The first 8 rows are patterns. Each new row is the sum of 2 different patterns, raised or lowered, with some noise. Before adding, each is slid sideways (what falls off one end comes back at the other) and multiplied by a number that may be negative. Names go in the order of the patterns.
Some rows, each with the names of its patterns after it:
[  5  -1  14  12  11  -7   6   1 -22  36   4   7  11 -19   5  -5 -12  -8
  -1  10  -3 -21   7  12  11   9  -3  40 -40  11  10   3   6  21   9  10
  10 -14   0   3 -36  -7 -33] -> z469
[ 14   2   0  37  18  -6  21  -3  -5   1   9   2  12   5  -6   5  14 -23
   6   1  -5  36  10  -3 -30   5 -40  11 -18  11  14  13  28  -9   6 -14
  -4  12 -17   3  -4  20   3] -> z802
[ -3  -6  -2  -3  21  -3   5 -26  -7  15  10  21  -4 -12   9   7  20 -21
   2  30   1  24   4  40   5  -1 -13  -2  -4  -3   2  -4  12  -4  -3  40
  20  29 -20  23   0  -1  -1] -> z90
[ -5  -3   5   6  -4  -1  -1   5   9   1  -1  -4   7  16 -14   5   2 -13
   3 -20  -1   6 -17  -9 -23  12  11   8  23   3 -21   7  16   6   7   4
  -8  -1   3  -6  -7   4  -3] -> z913
[ 10   0   0  -6   7  -1   3 -19   3  37  23   4  -1 -40  -1 -40   0  26
   4   2  21  12  -9   0   8  17 -12   7 -33  10  -2 -23 -16 -24  20  -4
 -22  -1 -14   0  -1   0  22] -> z243
[-20 -25   1   8   2   7  35   4  -7  -3 -21 -21  19   8   1 -23   1  -5
   6  -7  -2  -8   0   2  19   2  15  -9  -8   1  12   6  29 -26 -23 -38
  -5 -36  10   5   9   7   0] -> z599
[-14   5   6  18  17  12   7  13  -6  -1  -7 -40 -14   8   6   0  -1 -40
  -8  -9  30   8 -16  20   8  15 -40  -8   1 -10   9  11   3   2  -9  -6
  12   4  12   3 -15  -8  18] -> z465
[ 17  22  -8   6  40  -5   8 -16  -8 -15  -2   1  -3   4 -17 -13   5  22
  -4  27  -6  -6  -3 -31   2  16 -20   3  14  -1   1 -14   2   4  -2  -2
   4  40 -15   9  14 -15  -3] -> z276

New rows. What belongs after each?
[-52 -32 -70 -15   2 -31 -37   0 -18 -58 -21 -23   0 -31  -9 -54 -15 -24
 -49 -29 -39  -9 -42 -42 -43 -33 -21 -24  -6  -5 -26 -12 -27 -39 -18 -27
 -13 -43 -25  10   0 -24 -52] -> z243 z276
[ -5  -8   2  -6 -22   8  -4  22  15  21  32  17   6   3  18  17  30   0
  16 -25   7  23  -1  22  -1  22  26   7   6   3   2  14   6  12  13   2
   4 -23  16  12   6   6  19] -> z465 z276
[17 46 22 66 20 10 27 22 31 14 37 22 13 27 24 -1 21 23 22 44 40 16 19 14
 35 33 19 22 31 34 38 29 25 16 18 12 26  6 15 19 22  1 41] -> z599 z465
[-20 -11 -39 -13 -29  -5 -68 -21 -55 -48 -24 -35 -49 -58 -18 -43 -73   5
 -25   4 -43  -2 -33 -36 -32 -41 -23 -25 -42 -38 -33 -56 -52 -35 -20   2
 -18 -52 -26 -31 -42 -17 -52] -> z90 z276
[  1   3  -9  26  -3  17   7   3 -21  -5 -18  -6 -11  -3   9 -27  -7 -16
 -13  13 -25  -1   1  -4  12  -9  -6  -8 -10 -37 -11 -23   0 -29  28  -1
 -19  -7 -19 -25  -9 -23 -13] -> z469 z802
[-11 -30 -19   3  -5  19 -15  11 -28  10 -16 -13 -17 -12 -12   6 -11  18
 -19 -13 -28  -4   6  23 -17 -34 -51  -8 -36  13 -19  -1  18  -9 -11 -29
  18   0  -8 -13  20  -8 -18] -> z90 z599
[ -9 -29 -42  12  -9   9 -35   4 -22 -23 -22 -26 -20 -18 -27 -15 -23 -30
 -42 -25  -8   0  -5 -33 -24 -16 -22  -5 -39 -16   2 -24  -2 -18   9 -36
 -16 -38 -29 -18 -23 -28 -35] -> z90 z276
[ -3  -9 -33 -27 -31   2 -24  -5  12  -4   9  -9 -12  -4 -12   1  16  -9
 -21 -53 -18 -54   6   6  -6  -4 -22  -7 -30 -30   2 -23  -3  -7  -6 -13
   2 -23 -22  13   0  -2 -35] -> z90 z599
[26 23 52 32 10 12 27 -5 40 16 28 28 38 43  5 32 15 31 38 21 29 23 43 28
 42 33 24 44 40 13 43 27 25 39 32 22 41 28 19 31 36 16 30] -> z802 z276
[ 24  20  11   9   6 -18  -9  13  15  11  12 -20   4   3  40  15 -16  16
  15  22  -1   6  28   4   6  16  11   2  -1   9  18  10  13  17  -3  19
  20   1  24  21  33  14  20] -> z243 z465
[ 23  12   3   8 -12  13   7  24  16  17   9  -3  -6  -4  -9   7  12  15
  -9   0   6 -15  12  18  10   8  26   6   4  13  -3  -9  34  10   9   3
 -13   2  15  26   6  31   3] -> z802 z599
[  5   6   4  20  14   1  -3  15   4  22  11  -5 -12   3  24  -6  17  -5
  29   4   0   5  -9   5   2  10  11   3   8   3   1  -4  11   3  -3  12
 -12  -5   0 -10   2   5  -1] -> z802 z465
[ 49  34  23  18 -24  16 -19  16  36  14  20  36  28   4  10  22  32   6
  17 -26  34   8  -8   8 -10  48  12  -9  25   8  32   5   8  29   9  13
  29   6  10  10  14  -4  24] -> z913 z243
[ 30 -26  30   7  -8  -2  -9  19   5  -8  20  -2  12  -6   5  34  21  21
   7  -2  19  13  22 -15  13  52  26  25  11   3  12 -19   2  27  10   9
  25  15  10   7  14  44  13] -> z90 z243
[ -5  17  31   1   0  44  -3   8 -19 -11 -15  -1  -2   4   9  -7  14  15
  18  -3  27   0  20   6 -17 -10  13  -4  -4  12  -5  25  -3   5  12  -2
  -4   6  37  -4  15   9 -11] -> z465 z276
[-40 -28 -34 -24  -9 -84 -66 -83 -20 -77 -25 -27 -26 -25 -27 -44 -49 -49
 -25 -36  -7  -1 -43 -46 -52 -44 -37 -28 -33 -49 -31 -34 -61 -28 -57 -36
 -70 -36 -31  -8 -30 -20 -37] -> z90 z599
[ 26  11   0   7  -5  43  31  46  20  49  16  12   6   5  22  45  23  20
  11   1  12 -33  10  25   1  23   9  12  19  23  56  17  -2  17  36  23
  29  19   6  -1  17  -2  15] -> z913 z599
[ 16  -3  -3 -25 -19 -12 -24 -17 -10   2   5  42  18  -6 -11   0  -1  28
  21   8 -29  -6   5 -20 -12 -21  34   5   1   7 -21  -9   1   1  10   4
   4 -22  -9  -1  14   9 -11] -> z469 z465
[ -3  -2   0 -14 -21 -26 -24 -11 -19   6   9  -5 -14  -9 -23 -22   6  -1
 -17 -24 -10   0   0 -19 -14 -23  -6  -2   3 -10  -5  -6 -13 -21   1 -14
  12 -46 -28 -36  -6 -34   1] -> z90 z599
[ 15   3  14  -1  28 -26  14  15  17  14  22  17  14  16  -1  11  13 -24
  -1 -18  20   0  17  17  16   7  15  10   1  19  13  11  27   5   7   3
  -4   8  14  11   6  -9  22] -> z469 z90
[-41 -38 -30 -43 -24 -24 -19 -24 -33 -30 -31 -22 -20 -26  -9 -26 -19 -24
 -26 -31 -26 -14 -19 -22 -38 -25 -27 -37 -31 -39 -27 -26 -20 -13 -20 -23
 -28 -28 -34  -8 -21 -12 -32] -> z469 z599
[  2  -6 -37 -28  -1  -9 -39  -5 -25   6 -13 -15 -14 -12   2 -23 -24  -1
 -35 -18 -28   5   3 -43   1   0  -5   0   9   2 -20   1 -25  14   0 -54
 -24 -56  -1  -1  -6  -6 -18] -> z469 z90
[-51 -33 -76 -26 -22 -58 -58 -58 -20 -40 -48 -34 -48 -29 -28 -36 -11 -21
 -31 -36 -42 -25 -33 -30 -54 -35   0 -10 -26 -39 -79 -25 -72 -35  -2 -31
 -19 -13 -26 -31 -27 -11 -25] -> z913 z243
[-20 -15 -16 -26  15  -5   1  -6 -16   7   6  -1 -19 -21 -20  -1 -13 -40
 -26  14 -20  -4   1 -12 -18  -9 -17  -7   1 -15 -20   6 -13  -2   0 -43
  -9  -6  15 -18  18 -21   5] -> z802 z465
[-52 -44 -24 -43 -33 -14 -26 -41 -52 -14 -29   6 -32  -8  -2 -14  -4 -53
 -29   3 -22 -12 -35 -24 -28 -44 -37 -26 -29 -20 -32 -17 -28  -1 -33 -63
 -47 -24 -22  24 -35   2 -41] -> z243 z599
[-14  -4   7  -7   4   2  -2  -5 -16   8   6  19 -10   1  13  11  21 -10
   4  18   5   9   3   5   3 -13  -7   4   2   6  -3  -1   0  15   1 -22
 -19   5   0  25   7  25  11] -> z913 z243
[-16 -49 -20 -12 -60 -25  -6 -20 -21 -33 -41 -22 -28  -7 -14   3 -23  -9
  -2 -54 -29  -8 -10 -21 -11  12 -23 -19 -37 -22 -31 -17 -20 -32 -21 -25
 -39 -15   0 -15   9 -20 -22] -> z465 z276
[-11 -31 -29 -30 -28 -22 -27 -27  -8 -22 -16 -58 -22 -32 -24 -11   1 -58
 -58 -51 -33 -80 -13 -26  -8 -13 -16 -40 -45 -22 -21 -12 -11   0 -36 -28
 -45 -38 -38  -8   0 -26 -54] -> z599 z276
[ 24  10 -11  20   9  17  12  10   5  15   2   9   6  13  11  -4 -13 -13
  -2  27   2  -6  18   8   6  15   6  10  13  17  -7  14  36  25   7   2
 -13   8 -16   4  18  11  11] -> z913 z243
[24  8 17 20 23 38 -7 26  7  7 30 43  9  4  6  7 -5 10  7 21 47 35 18 23
 15  9 30 28 19  4 14 -7 15 21 28 47  6 13 31 11 -4  9 10] -> z465 z276
[-24  -7 -36 -35  -4 -17 -32 -13   3 -34 -32 -31 -24 -32  -8 -20 -41 -14
 -28 -32 -13   1 -33   2 -27 -34 -31 -50 -24 -11 -45 -17  -5 -26 -24 -37
 -18 -12 -25 -27 -22  21 -26] -> z913 z276
[  5   4  -4  19  27  22  21 -11  22  25  24  18  10  -2  21  19   6  -9
  22  24  18  36  17  39  18   7   4  19  10   5  32   9  24  16 -10  38
  32  56  -2  58   9  27   8] -> z802 z90
[-35   3  -1  13   0   0  15   3  -3  -3  -1  -2 -32 -15 -23  17 -18  -6
   1   3 -10   5   0  -2  -3   4  -7   5   5 -31  -5 -26   5  11  -4   4
 -22  15 -10 -27   2 -28  -4] -> z802 z90
[-23 -38 -17 -21 -12  14 -35 -35 -39 -17 -47  -9 -11  -4 -16 -14 -44 -33
 -17 -19 -20 -20  18 -16 -30 -19 -38 -34  -3 -11  -9 -31 -17 -21 -15 -20
 -20 -21 -24 -14  10  -8  -4] -> z243 z599
[-54 -35 -15 -29 -33 -29 -40 -36 -40 -59   3 -39 -40 -30  -5 -58 -30 -27
 -49 -22 -16 -16  -9 -20  25 -38 -24 -53 -46 -50 -26 -35 -33 -10 -70 -44
 -31 -21 -19 -13 -32 -26 -26] -> z469 z276
[ -8 -35 -13 -17  10   1 -20  -1   7   0 -32  -9 -22 -17   0  13  -8  12
 -17  -2  -5 -11  -5 -17 -12 -15  10 -15  -8   4   3   5  -8  -4  -5 -12
  -8 -28 -39 -13 -11  -3  -4] -> z802 z465
[24 27  9 39 28  3  3  7 24 13 13 18 22 23 45 25 13  3 17  8 46 27 23 -8
  8  8 22 28 32 43 44 11 20  7  7 16 28 38 20  6 14  6 -5] -> z599 z465
[56 25 66 13 -7  0 15 25 66 45 51 17  3 14 -8  4 20 32 41 35 -4 25 19 65
 16 29 35 40 42 15 26 38  8 31 10 32 30  6  6 18 -2 49 37] -> z243 z599
[ 58  40  10  34  36  47  -1  28  -3  30  28  10  13   5  40  18  11  27
  19  26  19  22  53  28  27  28  28  40  29  32  15  26  58  43  12  18
  -5  27 -10  26  32  26  24] -> z243 z465
[20 16  2 24 29 25 39 47  4 18 12 46 43 41 20 28  3 29  1 22 19 25 10 44
 37 17 11 21  4 41 49 42 33 55  0  9  1 28 20 29 48 15 16] -> z243 z599
[ 24  -1  11  -8  -9  13 -17 -10  17  20   6  19 -10   2  30   8 -12  19
   2  -8 -12  12   9  17  10  -9  28 -11 -17  11   2  -2  46  15   2 -24
  -4 -39  11 -39   6  -8  15] -> z469 z802
[  0 -27 -14 -15 -10  13  11  12 -19  -5 -37  19  25  22   3  27   0  -6
  -1  -8  -4  35  30  -8   3  -6 -13 -34  -2   4   6  19  12 -17  -1 -17
  21  -1  -2  14   8  -2 -14] -> z802 z599
[14 12 20  9 25 36 22 40 22 32 21  8 21 10 39 25 22 21  9 32 28 21 12 12
 28 22  8  9  5 24 -4 22 26 29 21 25 20 20 27 16 21 33  2] -> z802 z90
[-30 -45 -20 -31   3 -18 -45 -33 -36 -42 -14 -33 -38 -17  -3 -33 -76 -25
 -78 -24 -74 -23 -17  -8  -7 -32 -22 -41 -27 -30 -38 -24 -64 -30 -51  -1
 -46 -28   0 -15 -30  -8 -29] -> z802 z90
[-5 16 -2 18 -3  6 20 27 12 22  9 15 23 -1 14  6 -5  8  1 43  3  5 22 26
 23 25 20 14  2 21 10 31 24  4  8  2 22 29  9 12  3 33 21] -> z90 z913
[-49 -60 -55 -46 -45 -59 -30 -60 -59 -71 -56 -51 -68 -43 -41 -44 -48 -52
 -61 -45 -41 -58 -47 -28 -69 -59 -72 -61 -65 -32 -41 -45 -69 -47 -54 -60
 -35 -51 -52 -46 -62 -37 -53] -> z469 z599
[ 22  11  20  15   9   8  -9   3   8  -9  22   0   5  14  27  -1 -31  -7
   4  -8  46   6  51  13  -6   6   9  -7  -2  26  17   0 -15  21  -9  40
   3  13  43  24  23   2  11] -> z243 z276
[-60 -33 -21  10 -13 -26 -45 -27 -17  15  -2  -8  14  -3   2 -47 -11 -11
 -16 -17   2  19   8 -16 -17 -30  -8 -29  -8  -3 -13   7  -6   3 -12   6
  10  12 -13   6 -38  -4 -17] -> z243 z465
[-37 -23  -8 -26 -15 -14 -11  18   3 -19 -19 -11  -7  17  -4  -4 -36 -21
  -2 -27 -18 -23  17 -10 -13  -3 -18 -25 -22  -8  -8  -8 -16 -17 -14 -14
  -3   1 -23  10 -22 -22 -31] -> z913 z465
[ 14  27 -25  17   4  -3  -1 -10  -4  -1  -4  13  -2  19 -27  -3  16   0
  15   3  -2   2   6  31 -20   3  13  -5  10   0  29   0   0 -18  -8  -2
   6  -2   8   5  -7  -5  15] -> z90 z276
[ 17   0 -11  18  11  44  16   3   5  12  16  -4 -11   6  -1  67  14  21
  15 -27   8 -21  -7   7  36  16  12   3  25  12  31  11  20  -1  12  10
  16  -2  33  17  27  18  22] -> z90 z243
[ -8   1   9  -7  14  -5   4 -17 -16 -15 -13 -11   0  -1 -29 -11 -12 -13
   5  -9  -7   0  -1  -9  -9  -3   3 -11 -14 -10  -9  -6 -25   6 -12 -10
  -6 -12 -22  -5 -13 -12   4] -> z469 z913
[-20   1 -22 -21  11   2 -15 -31 -13 -38  -6 -22  -5  -5 -14   4 -28  -4
 -20 -17 -12 -29 -27  -4  11   6  -2   4 -18  10  -7 -22   1  -6  -5 -14
 -11 -14 -10 -27 -20  -7  -3] -> z802 z599
[ -7 -21  27  27  37   1  31  -2  -8  -4  -3   7  25  28   4   0  -2  -6
 -33 -17   3   7  22  20 -16 -20  -2  19  11   9  -9  15   6  14 -13  -2
 -16  -4  -9  14  10   1 -12] -> z599 z465
[22 13 31 35 15 26 25 18 41 33 24 55 37 55 24 30 22 25 19 35 26 32 52  2
 27 23 25 54 18 37 41 31 32 12 32 51 17 15  9 28 38  3 73] -> z469 z913
[-25  -8   1 -16 -11 -13 -15 -13 -33 -28 -14 -15  -9 -24 -24  -8  -5 -18
 -30 -32  -4 -13   6  -3  16   0 -40 -25 -21 -43 -24   5 -19 -29 -29 -12
 -22  11 -21 -16   4   1  -2] -> z913 z243
[ -1  34  17  38 -15   4   5   3  15  16  13   9   9   4  16  30  27  25
  -9  15  23  -1  13  12  19  21  17  24  17   7  -3   2 -11   5  25  12
   5  13 -14  13  -5  31  29] -> z90 z465
[ 24 -18 -38 -16 -30 -45 -19  -8   7  11   4 -30 -25  -9   4 -12 -25 -16
  21   6  -4 -15 -47 -33 -47 -27  15  -4 -13  -8 -10 -46   9  13  33 -19
  23 -48 -11 -23 -38 -27 -16] -> z243 z599
